All rows are made from the same 5 directions, up to rounding. Whole rows:
[[-0.49  1.57  0.60 -3.37 -4.86  0.01  0.40 -4.60 -1.47  0.19 -3.46  1.39
  -1.92 -1.19  0.85 -4.24  0.86]
 [-1.10 -2.36  0.59  0.29  1.12  0.91 -0.26  1.61  0.63  1.34  0.16  2.34
  -0.79  0.76  0.04  1.06  3.11]
 [-0.65  0.73  2.02 -3.52 -0.69  0.54 -1.82 -1.56 -3.55 -0.62 -3.14 -5.57
   3.95 -1.21  3.65 -4.87 -5.85]
 [ 0.36 -0.75  1.20  0.52  1.63 -1.10 -0.10  4.15  3.77 -1.28  2.56 -0.66
   1.57  0.99  3.21  3.51  0.45]
 [ 0.95 -0.41 -0.07  2.56  1.98  0.63 -0.34  2.07  0.11 -0.03  0.60 -0.92
   0.96  1.56  2.13  3.27 -2.07]
 [-1.85 -3.37  1.09 -0.19  3.31  1.46 -1.39  2.61 -0.98  1.58  0.15 -0.33
   1.59  0.32 -0.32 -0.33  1.05]
 [-0.68 -1.16  2.15 -1.32 -0.87  1.88 -1.30 -0.36 -2.13  1.04 -3.55 -0.61
   0.96  1.05  5.48 -0.94 -1.77]
 [-0.80 -0.68  1.55 -1.82 -3.18  1.51 -0.25 -2.18 -1.27  1.40 -3.86  2.63
  -1.83  0.73  3.84 -1.40  1.58]]

Rows cut short, each followed by the rest of it:
[-1.91  0.89  1.04 -5.98 -2.53 -2.21  0.06 -2.08  0.83 -1.27  0.20 -1.31] => [ 0.86 -3.57 -2.93 -6.62  2.09]
[ 0.23  0.24 -1.99  1.60  3.95 -1.33  0.08  1.84  0.32 -0.95  4.05 -2.88] => [ 1.99 -1.39 -6.22  0.09 -1.29]
[-2.20 -1.36  1.15 -3.73  2.11 -1.32 -1.01  1.77  0.63 -0.72  2.02 -3.10] => [ 3.21 -2.56 -3.07 -4.17  0.76]
[-0.14  1.05 -0.30 -1.49 -0.14 -1.49  0.22 -0.34  0.69 -1.19  1.35 -1.66] => [ 0.95 -1.61 -2.29 -1.95 -0.31]
[ 2.06  2.90 -1.89  1.90 -2.97 -0.58  1.64 -2.94  0.28 -0.60 -0.47  2.04] => [-2.98  0.45 -0.58  1.58 -0.24]
[-1.13 -0.50  3.08 -3.85 -0.53  0.44 -1.85  0.32 -1.51 -0.53 -2.56 -4.15] => [ 3.73 -0.53  5.59 -3.38 -3.61]
[-0.62 -0.47 -0.98  0.49 -1.08  2.72 -0.39 -4.16 -5.34  2.65 -4.04  1.59] => [-2.02  0.07 -2.05 -2.83 -0.54]
[ 1.16  1.24 -0.43  1.03 -0.82 -0.62  0.64 -0.04  1.18 -0.80  0.51  0.31] => [-0.60  0.53  1.05  1.80 -0.50]
[-3.24 -2.39  1.69 -4.56 -0.22  1.65 -1.68 -2.05 -3.98  2.03 -3.23 -0.77] => [ 1.14 -1.95 -1.60 -6.94  1.02]
[ 1.56  0.73 -0.58  2.35  3.46 -2.48  0.44  4.93  4.49 -2.65  5.43 -2.79] => [ 2.57  0.35 -0.18  4.64 -1.47]
[ 0.54  0.00 -0.05  1.13 -0.12  0.28  0.19  0.39  0.44  0.11 -0.11  0.84] => [-0.60  0.92  1.35  1.77  0.05]
[-0.50 -1.17 -0.31  1.09  0.30  2.78 -0.82 -2.07 -4.49  2.38 -3.34  0.69] => [-0.78  0.81 -0.07 -1.17 -1.31]
[-1.30 -1.44  1.23 -1.57  0.86  1.12 -1.26  0.13 -2.05  0.85 -1.55 -1.52] => [ 1.65 -0.32  0.97 -2.32 -1.05]
[-0.96 -2.91 -1.11  2.87  2.44  2.99 -0.50 -0.11 -3.22  3.28 -1.31  2.99] => [-1.87  1.32 -2.88  0.96  1.90]
[ 0.18 -0.53  1.23  0.25  3.35  0.38 -1.75  2.79 -1.30 -0.85  0.35 -5.66] => [ 4.79  0.33  3.13  0.27 -5.72]
[ 0.59  0.30  0.00  0.95 -1.01  1.06 -0.01 -1.12 -1.27  0.61 -1.85  0.76] => [-0.88  1.03  2.10  0.81 -1.03]
[ 0.88  1.53 -0.21 -0.08 -1.66 -0.80  0.63 -0.88  0.92 -0.89  0.00  0.17] => [-0.63 -0.02  0.91  0.44 -0.38]
[ 2.31  4.71 -1.37 -0.61 -2.97 -3.83  1.94 -1.37  3.72 -3.66  2.81 -1.46] => [-0.34 -1.55 -1.19  0.37 -1.17]
